Every row belongs to one group in each of 4 separate groupings. Each group adds its own fixed numbers to the row, and there is some noise. The rows also spread widely along 15 directions, which tell nothing about the answers.
Known rows, each followed by its group in each grouping:
[  3  -4  -4  -5  -4   6   9  14  15 -11   2 -11  11  -6   8  -1   3 -19
  -5  -2  -2  12   7   1  -3 -32  17 -15  -3]  (0) N (2) F
[ 10  -6   2  -2   9  -1  -7  -2   0  13   5  -6   3  -3 -11  -7   2  -3
  -3  -3 -10   2  16   4  11  -6  -5   0 -11]  (1) G (0) P
[ 7  2 -6  0  2  2 -3 -1  1  3  4  1  7 -1 -1  9  1  7  4  4  0 -3  8  0
  7  6 -4 -3 -6]  (2) B (1) F
[  3   4   3   0 -14   0  -2  -4   6  -5 -16  -5   1  -4   8   6   2   0
   2  -3   8  -9   5   1  -1   7 -13  -3   8]  (0) G (1) U
[  1  -6 -12 -15  -8  -1  16   5   4 -14 -10   7   6 -12   8  15  11  -6
   4 -10  11   2 -18  -3  -6  -9   1  -7   6]  (2) N (2) E
[ 11  17  21   3  -7   9  -3  11   7 -18 -12  -5   7  17   4  11  -4   3
   0  11  -8   3  10  -4  -5  10 -16  -6  -6]  (3) B (0) C
[ -4 -13 -12  -8  21   1  12  -1  -4  10  -4  21   0   2 -13   3  -6   3
  -2 -19  22   4 -15   8  10   7   1  -4 -20]  (1) G (2) P
[ -3   7  11   4  12   9   1  -1  10 -13  -8   5  13  16  -2   4 -14  -2
  -1   3   4  10  15   3  -3   6   0  -9 -15]  (3) N (0) U
[  1  -5   0   2   7   4  -2 -13  -2   1   9  -8  -3  -2  -3 -11   0   9
   1   1 -10   7   3   3   6   2  -4   7  -3]  (2) B (1) K
[ -1  14  -8   1 -20  -5   4  12  19  11  -3  -3  -8   1   9  -1   0   7
  -3  -6 -10   1  16  -8   8  11   7  11 -12]  (2) N (1) C
[-11   5   0   0 -19  -1  -1 -12  21  17   1  -9  -1 -10   4 -13  -5   5
   6   1  22   7  22  -8  14   7  -4   6   3]  (3) B (2) E
[ -2   5  -3  -2  -5  -3  -1   1   8  -7 -14  -1   6   4   7   5  -2  -5
   5  -3   8  -2  12   0  -1  -4   5  -5   0]  (0) N (0) K
[ -3  -4 -11  15  14  17  -1   4   6   3   6   3  -5  16  -2  -5 -13   8
  -5 -11  -2   2   1  17   9   7   2  -6  -8]  (1) N (2) K
[  9  11 -11  -3  16   0  -8   1  -2 -10  -1  11  16   0  -2  18   0   5
  -3  -3 -20  -1   8   0   1  18   6  12 -10]  (3) B (2) K
[ 13   6  -2   1   6   3   3  -6   6  -3  -5   1  -6  -2  -3  10   8 -12
  -4  -8 -10   4  16  -3   5   8   7   3  -5]  (1) B (2) P
[ -2   1   7  -4 -17   0  -2 -11   9   5  -8 -18 -10  -5   6 -12   6  -6
   1  -7 -16   4  14  -4   1  -8  -6   9   0]  (1) G (2) K
[  0  -7 -16  -9   8 -19   4 -20 -10  -9  -2  23  -2   3  12  -8   6  16
  12   7  -4  -3  -3  -6  -8   4  -2  14  -3]  (2) G (0) F
[ -5   2 -14 -13   4 -10  -7  12  -2  -8 -14   5  29  -8   0  10   2  -4
  -1  -8   4  -6   2   2  -5  -5   0  -2  -5]  (3) N (2) K
[  7   0 -15  10  13   1   3   7   5 -15   0   0   3  10   4   0  -1  -5
  -3  -6   8   0   0   8   6  -7  11 -11   3]  (3) G (1) K
[ -5   4   5 -14  -1  -8   1   7   8   4  -3 -13   8 -14  -6  -5   0   3
   3  -7  20   8   3 -11  14   3   8   5   0]  (1) B (1) E
[  7   1   5  -3 -21  -1  -2   8   9   4  -3  -6 -14  -4   9 -14   1  11
  -4 -13   3   3  -3  -2  13   9  -5  10   4]  (3) B (0) E
[ 18  12   5 -13  20 -13  -8  11 -12 -21 -13   3  11  22  -9  22   2   4
  14   5   5  -4  -1  -9   4   3  10   2   3]  (3) N (2) K
[ 18   2  18  -7  -1  -5 -19  13 -11  -1 -16 -10  13  -2 -10   4  -1  -5
  -7 -11  11 -11   1   5   9   1 -14  -3   0]  (2) B (2) F
[  5  10   1  -4  -3 -15  -4  -1   1  -7 -11   2   1   3   3  -7   4   9
   3   7   4  -2  10  -8   2   9  -5   8   2]  (3) B (1) U
[ -7   2  -5  -4   0   3   7  19  -2  -7  -6 -10  -4   4  -2  -3  15   8
   1   5 -19   1 -11   2  -5  -1  -8  -3   2]  (1) B (2) P
[  2   7   8 -10   0  -3   4  -6   6   1  -6   5  -1  -4   2  -1  -1   5
  -1  -6  -2   8  10  -6   3  20  -2  13  -9]  (1) N (0) P
[ 12   7  -1   7  -5   6   0  15   7  -2  -1  -7  -1  10  -2   1   7  -2
  -5   7 -10   3  13   2   3  -5  -7 -11  -3]  (3) B (2) P
[ -1  -6  -8  -6   1  -1  15  18   4   1  -5   3   8  -9  -5  -4   6  -1
 -14  -5   0   6  -8   7   0  -1 -15 -13 -13]  (1) G (1) P
[-17  -9 -12   3  -8  16   3  16  10   2   2 -27  -7   6  -1   0   4   2
  13  -6   2   1  -9   6  11 -19  11 -14  11]  (3) N (1) E
[-13   0 -10   2   9   5   3   4   0 -13  -8  -3  -4   8   2   1  -3   7
   2 -12  -5   0  -9   7   2  11  10   4   2]  (0) N (1) K
[  6   6   4  -3  -3  14  -6  12   9  -5  -2 -11   1   5   6  12  -7   1
   1 -18 -15   2   1   2   6  -1  13   6  -5]  (1) N (2) K
[  4  -4  -4 -12 -10   1  14  27   9   8  -6   3   0   1  -2   1  -1   6
  -5  -9   7   6 -11  -3   8 -13  -1  -9 -20]  (3) N (1) U
[  2   1   4  -3  -9   7   3  11  10   0  -2 -13  -9   4   2  -4  -1   4
   4  -7  -2   8   1  -6   9 -12   7  -1  -3]  (1) B (1) E
[ 11  15  10 -11   0  -7   4   4  -2 -10 -12  -6   4  -1  -9  16  15   3
   1  15  -8  -1   8 -10   2  23 -17   1   3]  (3) N (1) U
[ -4  -5   2  -5   6  -5 -11 -20  -2   4  -9   7   2  13  -1  -6 -10  10
  20   0  19   1  13  -9   3 -10   1   6  -5]  (1) B (2) E
[ -2   5   9   2  10   2  -6  -2   6  -3  -8  -5   9  12  -3   1 -14   6
   9   0  24  -3   8   2   8   7  -2  -6   0]  (1) G (1) U
[  9  13   6  -6  -6  -3   2  -4  11 -11  -4   3  10   0  11  14  -4   8
   7   5  16  -3   2  -8   0  18  -7   3   5]  (2) G (2) C

New rows, each followed by its group in each grouping:
[  3  15   9 -11   1  -2  -9  22   2 -12 -22  -4  14  12   0  19  -5   4
  13  -6  14  -9  -2  -8  -1  -3   9  -3  -1]  (1) B (2) U
[  6  -4   1  -6  21  -1   2  -1  -4  -4   3   1   9  -7 -14  -1   2  -1
  -6  -5   4  10   1   0  10   5   1   0  -6]  (1) B (1) E
[ -3   7   7  -2   2   3   6  -1   8  -9  -7   3  -6  13   5  -4  -9   9
   2  -3  -1  10   1  -8   0   5   4   7 -14]  (1) B (1) C
[-2  1 -8  1  5  7 -5  4  3  4  0 -6  5  5 -3  8  3  3 10  2 -9 -3 10  1
  3 -6  3 -4 -3]  (1) B (2) P
[ 17  -2   0   2  -7   0  -8  20  -3   2 -14   2   6   7   0  -1  -5   2
 -11 -12   6  -9   2  10   6  -7 -18 -13  -9]  (1) N (1) K
[  1 -13 -15   6   3  14  -1  -5   8  -5   3  -3  -5   3   6   2  -3 -10
   8 -17  14   4  -1   5   8 -25  21  -9   4]  (3) B (2) E
[ 26  -5   6   3  10   8  -2 -12   1   6   1   3  -2  -3 -11  10  -2 -11
  -6 -11   8   5  16  -1  17   2  -4  -7 -10]  (1) B (1) E
[ -9   7  18 -21 -18   6  -9  15   9  13  -4 -27   4 -11   1   3  -3  15
  12 -12   1   1  -7  -8  10   5   0  14   0]  (1) B (2) P
[ -8   3  -3  11  10  11  -3  -1   4 -11 -11 -12   6   5 -10  10   2 -11
  -3  -7   1  -3   8  12   7  17  -5 -10   6]  (3) G (1) E
[  1   9  12 -10  -8   0   4  19   9   6   0 -17  -3  -3  -5  -7   6   7
  -3   0  -6   9   0  -6   9   6  -2   5  -3]  (1) B (2) P
[  0   5  -7   5  -4  -5   2  12   6   1  -6  -5 -11   7  -5  -8   6   4
  -4  -3   3   2   7  -2  13   9   3   2   0]  (3) B (1) E
[ -9  -2   8  -1  -1   6  -6  -3   4   0 -12  -3   4   3   0  -7  -9   1
   0 -11  13   1   6   8   2   6  -9  -1  -3]  (1) N (2) P
[  5   6  10   1  10  12  -2  -6  12  -3   2   1  26  -4  -3   7 -15  -4
 -10  -1  -7   9  19   6  -1  12 -14  -3 -18]  (1) G (2) K
[ -6  -1  10  -2   8  -7   2  -5  -8 -24 -27 -12  -3   9 -12 -12  15 -15
  -3   2   0   6   5  -1  -5  -5  -9  -6   7]  (3) B (1) E
[ 1  5  5 -3 -4 -4 -3  3  6  1 -8 -3  5  7  1  1 -6  8  8 -1 17 -5  3 -2
  4  4 -4  0  0]  (2) G (2) U
[ -7  -7  -1   3  24   1  -7  -4  -4  -6  -3   4   8  15  -8  -6 -15   4
   3  -8  17   1  -1   9  10   1   7  -2 -10]  (3) G (1) F
[-16   8   0  -3  16   0   0  -4  -2 -13 -15  -1   2  14  -9   4   2   5
   8   4 -10   1   5  -1  -3  18   3   7  -2]  (3) N (2) U
[ -9   7   2  -3  -2  -1   9   7  15   0  -7 -10   5   0  -7  -2  -1  -3
  -3  -2   8  11   9  -5   9   8   3  -2  -9]  (3) G (1) E
[-4 -4 -8 -4 -4 -5 -5  0  1  7 -7 -2  1  3  0 -2  2  4  9 -6  7 -5  7  1
  4 -7  3  3 -1]  (2) N (2) P
[ 10   3  -9   0  -1  -2   6   0   5 -16  -4   4  -5  -2  11   4   6  -3
  -4  -8   2   2  -3  -4   1   2   6   3   4]  (3) B (1) C
[-14   3   7   2 -19   4 -11  -7   8  15 -11 -28  -8   4  -2 -11   1  -1
  13  -2   1  -4  19  -3   7 -10  -8   0   4]  (1) B (2) K
[ 11  -5 -14   2  -4   2  -8  -6  -3   1   1   0   2  -9   7  12   9   7
  10   3   3 -16  -2   4   3  -2  -9  -4  17]  (0) B (2) U
[ -2  -4   2  -8   4  -8   9  -3   0  -1 -16   2  -4   8  -7  -4   1  -4
   2  -5   7   4   1  -6   1  -9  -4  -4 -14]  (1) G (1) C
[  5   1   9 -11   3  -9  -8  -5  -7  -4 -12  -9   4  -5  -4  -1   4  -3
   1  -7   0  -5   4  -2   6   7  -7   7   0]  (1) G (1) F
[  9  -4   0   8   9   0 -12 -10  -3   7  -2   0  -2  13  -7  -5  -3   3
   2   3  -3  -3  19   6   7  -1  -7   0  -5]  (0) G (2) P
[-19 -11 -15  -4 -10   1   8 -12  -3   4 -12   1  -6   0   4  -9   5  10
   8  -3  -8  -2  -5   3  -8  -6 -16   0  -7]  (2) N (1) K
[ 10   2   5 -10  13  -8 -14  -2  -2   0  -3   1  23  -2  -5   6  -6   4
   8   2  13  -6  11  -2   4  -4  -4  -1  -2]  (1) G (2) U
[  2  -1  -5   1   9 -10   2  -1  -2 -10 -10   4   9   4  -4 -10   6   1
  -5   9  -3   2  12   2  -5   1 -16  -6  -3]  (1) G (1) E
[ 17   0  -8   5   3   9  -4   5  -1 -14  12  -8  -1  -1  13   4   5  10
   1   0 -16  -1  -7   5   2   0  -1   0  12]  (1) B (1) K
[  5  -2  -6 -16  10 -14  -2  -6  -4  -1  -2   6  21 -20  -6   3   9  -1
  -4   0   5   0   2   0   2  10 -11   5  -1]  (3) G (2) P
[ -1  12  -8  -1   9   4  18   6  15 -15   4  -1  14   4   0  23   1  -2
  10  18  11   8   8 -10   1   4  12 -16   1]  (0) N (1) C
[  0  -7  -8  -2   3  13  10  10  11   4   9  -1   3  -4   0   6  -5   4
  -2  -8   4   6  -7   3   9  -3   1 -10 -10]  (1) N (1) C
[  7   1  -6   5 -10   5  -3  10   9  -7   3   5   5   3  21  -6  -6   9
  -1  -1  -2  -1   3   5  -4  -8  -3  -5  -3]  (1) B (0) F
[  8   7   8  -8  -2  -6  -6  17  -1   6 -12  -8  11  -3 -11   3  -2   2
  -6  -6   8  -2   4  -1  12   3  -7  -3 -10]  (0) B (1) K
[ -9  -2   5   0  21   2  -3 -11   0   2  -8  -1  12   7 -20   2 -12  -2
   4  -3  27   4  10   4  14  14  -4  -6  -9]  (3) G (1) E
[  8  -2  -9  16   7  10   4 -15   7   7  15  -4  -7  -3  -6  -6   9  -6
  -7  11 -10   4  23   6   9   8 -11 -10   0]  (1) B (2) F
[ 12   0 -17  14  15   7   3  -6   2 -17   7  21   5   6  10  -1  -2   7
 -12   3 -20   7  10   9  -7  11  -4   2 -11]  (3) B (1) P
[-20   5  -9   3  -1  -3   1   0   2   8 -13   1   2   9  -7  -1   0  14
  10   7  10  -6   8   1   1  17 -12  -2  -6]  (2) B (1) P
[  8  -5 -13   3  19  -2   6   5  -3 -11   0  20   9   1  -3  -1  -2   4
 -17  -6   7   0 -12  13   2  17 -14  -4  -7]  (3) G (2) C
[ -2  10  10  -6   4  -1  12  11   0 -13  -8   3  -1   5  -5  -6   3  13
 -15   5 -17  10  -4   1   1  35 -17   8 -11]  (3) N (1) F
[ -1   2 -19   2  -6   2   9  20  10  -4  -7   4   4  -7   7   5   6   0
 -13 -13 -12  -4  -6   7  -2   5  -5  -5  -9]  (1) G (1) C
[ 15   0  -7  -4  -4 -21  -6   7   0 -12 -10   7   5   3  11 -11   3  -3
  -3  -3  16  -2   8  -5   1 -17   3   0   3]  (3) N (1) C
[ 13  -3  11 -12  11   1  -9 -12   1   6   0  -1   4  -7  -6   4  -6  -3
   1 -15   0   6  11  -4  12   1   9  12  -9]  (1) N (2) U
[ 11   0  -2 -13  -1 -10   3  -8   3   4   8   0  -1  -6   0  -7  10  10
   7  15  -4   7  10 -12   5  -2  -6   8   1]  (3) N (2) U
[ 17   1  -3  -3   6  13   7   7   1 -18   4   8  -1  20  10  21  -4  10
  14   3 -10   5 -10  -4  -3 -15   8  -8  -9]  (3) B (0) K
[  3   9   9 -14 -12 -10  -3   9   3  -6  -7 -14   0   1   7  -6   7   9
  10   5   0   5   4 -15   3  -6   5  11   4]  (3) B (1) P
[ -3   1   2   3   2  12  14  -7  12   1   4  -4  -6   9  -2   1  -2   3
  11  11  19  10   6  -3   5  -1  -5 -15   1]  (1) B (2) P
[ 12  -1 -14  -2   7  -9   8   4  -4  -7  -2  12  -1   7  -4   2  12   5
   0   8 -13   5   5  -6  -2  -5  -2  -2 -11]  (2) B (1) E
[  7 -10   7  -2   0   7 -11  -5  -6 -12 -15 -19  -3   9  -1   4   7 -18
   7 -10  -9  -2   7   4  -1 -29   5  -7   6]  (3) N (1) P
[ -7  -2  -7 -10   1  -3  14   7   0   0  -2  11  -1   5   3   4  -1  19
  13   7  22  -3 -16  -3   4  12  -9  -7   0]  (1) N (0) F
[ 14  -2  12  -2   1  11   2 -13   0 -17   3   0   4   4   6   8  -3  10
   6   9   4   6   1   0  -1   8 -17  -3   6]  (2) N (1) E
[ -1   2  11   3  -5   8  -3   3  11  -2  -4  -7  -2   6   0  -9 -10   2
  -3  -7  10  10   6   2   9   6  -3  -1  -4]  (3) B (0) E
[ 13   8   4  -9   4  -8  -1   4   4  -2   2   9   8  -8   4  -5  -4  15
  -6   0   0   6   3  -6   4  15  -4  13 -10]  (1) B (1) U
[ 23  -3 -14   5   9  -7  -1 -14   3 -14  11  21   5  -7  14  -8  -2   4
  -9  -5   5   8   9   0   2   4   6   8   1]  (2) B (1) E
[-11  -5 -15  -8  -2  -8  -1   9   1  -7  -4   2   9  -9   8 -10   1  14
   0  -9   6   0 -10   3   2   6   0   8   6]  (3) N (1) E
[  7   3  -4   0   9  -6   9  -3   3 -10  -9   9  -6   7  -1   3   2   1
  -1   0   7   2   1  -3   3   8   4  -1  -1]  (0) G (1) U
[-18   5  -5   8   5  13 -12   9  11   5  -8   0  12  16  -4  10 -22  12
  11  -8  17  -6  10   8   9  14   7  -4  -6]  (0) N (2) E
[-9  1 -5 -6 10 -1  9  9  0 -7 -6  5  8 -2 -7 -1  1 10 -3  0  4  6 -8  0
  2 12 -1  0 -7]  (0) B (1) E
[  6   7  -3  -6  -4  -3   6  -7   1 -19 -15   0   6  -1   4  12  14  -9
   3   6  -9   2   9  -7 -12  -4  -8  -4   2]  (3) B (2) K
[-17  -3  -5  -8  -2   2   7  17   4  -9  -2   0   1   8   7 -17  -1  24
   3   4 -17  12 -13  -2  -9  -8   2   8 -10]  (0) B (2) E
[  4  -2   6   4   4   8  -4  -3   0  -5   2  -7  -3  11  -2  -7   1   5
   0   6 -12   6   9   5   2  -1  -8   0  -1]  (3) N (2) P
[-15  -6 -15   7   8   0  -2 -17  -1 -13 -11  -3  -1  -4   3  -5  11 -10
   1  -4  -6  -5   6  11  -5   6  -1  -1  14]  (3) N (0) U
[  1   2   1  -7  10  -3  -4  12  -4 -12  -1  -4  14   4   1  -4   1  11
   7   7  10   0  -6   1  -1  -3  -3  -4   7]  (1) B (2) P
[  8   9  -6   2   5 -13   1  24  -5 -15 -17  -2  -8  15  -6   1  12  -1
  -2  -4  11  -6  -6   0   8   6   6  -5   9]  (3) B (1) P
[ 14  -6   4  -4  -2   3  -4   6  -7   6   0   2 -10   9  -2  -5  -4  16
   1 -10  -4   0 -12   2   9  -6  -7   5  -9]  (2) B (2) K
[ 15  -4 -14   2  -9   3   0   7  -1 -11   1  -5  -2  -4  13   3  13   1
  -4  -3 -15  -5  -5   6   0  -9  -9  -6  12]  (3) N (1) K
[ 10  10  10  -7  -4  -5  -6   9   4 -20  -6 -13   5  -4  11  -6   2   0
  -7  -8  -8   5   3  -3   1   4   4  10  10]  (1) N (1) K
[ -3  -6  -2 -12  -9  -7  11  -2   1   2  -1   3 -10  -8   7 -20   7  10
   0  -2   6   6 -11  -5   1  -1  -9   5   0]  (1) B (2) F
[  2  -1   5  -5  12   0 -11  -2  -1  -6  10 -12  10  -6   0 -12   0  12
  -1   0 -15   6   2   3   6   9  -2  15   7]  (1) G (2) E
[ 17   2  -3   7   0  11   2   8  14  -2   4   9   8   6   5   4  -7   2
 -10   0 -11   7  14   3   1  -2  -9  -8 -15]  (1) G (2) E
[  2  -7  -5   3  10   1  -7  -7   2  -2  -2  12  14  -1   2  -7 -12   0
 -10 -13   8   0   3  12   2   3  -9   0 -11]  (3) G (2) C
[ 11  -4   1 -17   1  -1   8   7  -4 -10   6  -5   3  -7   3   2  14  10
   2   9 -18   9 -10  -6  -1  -6  -6   4   0]  (3) N (1) P
[  4  14   9  -3  -6  -6 -10   6   5  -2  -9 -17   4   1  -1   3   5   0
   5   1   1  -3  19  -8   7   7   2   3   5]  (1) B (1) P
[ -7  -6 -11   9   6   7   2 -11   0  -3  -9  -1   4  -1  -5   3   2  -9
  -1  -5  10  -4   4  11   0   2  -9 -13   4]  (0) B (2) K
[-21   8   4 -15  -7  -9   6   4   8  -1 -12  -4  10  -4   1 -13   0  15
   7   9  10   6  -1 -10  -4   8  -9   7  -3]  (3) B (2) U
[ 15  -6  15 -13  -5  -4 -15  -1  -6   3 -11  -2   2   2  -4  -3  -2   1
   0 -13  -7   1   8  -2   5 -10  -5  11  -9]  (2) N (2) E
[  3  -8   7   7   9   0  -2   5  -8  -5  -8  -8 -11  22 -10 -21   1   0
  -3   0   0   5  -1   8   5 -15  -9 -10  -5]  (3) B (0) K
[ 10   0   4  -3  18  -5 -14 -13  -9 -10 -18  16  24   8  -7  18 -12  -2
   6  -4  20 -10  14   3  -2   6  -8  -5  -8]  (2) N (1) U
[  0 -12 -10   0   2  -4  -2 -19  -6   5  -9   7  -6   2   0  -6   5   3
   7  -1  -2  -5  11   1  -2 -10 -12  -2  -5]  (1) N (1) U
[  7  -6  -4   8   4   8   1  -3   2   8   1  10   3   9  -2   1  -7   6
   0   3   6  -4   7  11   5   4 -20 -15 -14]  (1) G (0) F
[-14   9  -9  -4  -3 -11  -3  23   6   9  -8   3  21   4  -5  -3  -4  14
   0   6   1  -6  10   2   1  12 -11  -2 -15]  (2) N (0) C
[ -3  -5  -2  -4  -2  -6  -1   0   4   4   2  -8  -6  -1   2 -19   3   7
   3  -2  -2   5   3  -1   5  -9   6   9   3]  (2) N (2) U
[ 14  -8  -7   6  -9   1   7   7  12   7   6   2  -6   1   9 -13  -4   3
  -7  -5  18   3   0   3  10 -15 -10 -14  -4]  (1) G (1) C
[ -4  -2 -16  -5  21 -14  -8  -6  -6 -13  -5  26  16   3   5  -9  -8   7
  -5  -8   4   0   6   5  -3  11  10  14 -11]  (3) N (2) F
[ 28 -21  -5   6  19  -2  -6 -10 -11  -4   8   0  -9   0  -9 -15   8 -14
 -11 -11   0   8   6   7  15 -24   5  -5   1]  (3) B (1) E
[ 16  -5  -2  -4  -5   6   3   8  10  -6  -3  -5   7 -17   7   9   3 -21
 -14 -22   2   3   2   4   5 -13   4  -9  -3]  (1) N (1) C
[-17  -2  -7 -18   2   2   3   9   7 -11  -3  -5  21 -16   7   2   3   3
   4  -7 -18   8  -4  -1 -10  -6   8   7  -5]  (1) N (0) E
[  7   8   5  -4  -7   4   4  11  12 -11   1 -12   9   8   6   6   2   2
   9  17  -1   9  13  -8  -2 -11  -1 -10   1]  (3) N (1) P
[  4 -10  -3  -5  -9   2   0   8  -4   6  -9  -9 -10   1  -3  -2   3   1
   2 -14   8  -3 -11   2  10 -17  -5  -7  -2]  (3) B (1) K
[  0   3  -6  -8  -4  -9   6   3   2  -2  -1   6  -5  -2   6 -11   4  13
  -2   1 -10   7   0  -8   3   6   1  13 -11]  (3) B (1) F
[ -6  -1   9 -12   0   5  10  -3  -2 -10 -11  -7  -2   4  -3   9   4   4
  10   4  -1   5  -8  -4  -2   4  -7  -3   1]  (0) N (0) K
[ 19 -10  -9   7   9   7  18   8   5 -14  11   4 -16   3   4 -15  11 -12
 -20  -4 -16  16  -3   7   1 -17   7 -10  -3]  (1) N (2) F
[ 17   2  -8  -2  -1   5   1  10   0 -16  -7  -1  -5   0   6  16  12  -4
  -5 -11 -23  -2  -6   0  -1  -5   8   1  -1]  (3) B (1) U
[ 5  3 -7 -1 -8  8 -6  7 12 12 11 -1 -2  1  5  3 -6 16  5 -6 -8  3  9 -3
 15  6  5 11 -7]  (3) N (2) E
[  7  -3  -3  -6  -5   4   6   0   9  -4   6  -2   2  -3  11  -1   3   3
   5   2  -1   7   0  -3  -2 -12  -2  -3   1]  (1) G (2) P
[ 11  -1  10  -2  -9  -1 -12  -5   4   4  -4 -14  -5   1  -2  -4   0  -2
   4  -7   7   1  17  -4  17  -3  -1   4   5]  (3) N (1) E
[  8   2  -3 -14  12   3   4   9  -5 -12  -1  -7   0  -1  -8  18  14  -1
   3  -4 -21   4 -14  -8   3   0  11   8  -3]  (3) B (2) C
[  3  -6  -2 -13  -9  -5   0   4  -1   3  -2  -8  -6   1   4  -7   7   9
  11   1  -2   3  -3 -10   4 -22   2   3  -3]  (3) B (1) P
[-13  -5 -10   7  15  10   4 -14   2  -3   3   2   7   3  -3   0  -7   8
   2   3   0   4   4  10   1  13  -5  -4  -4]  (0) N (1) K
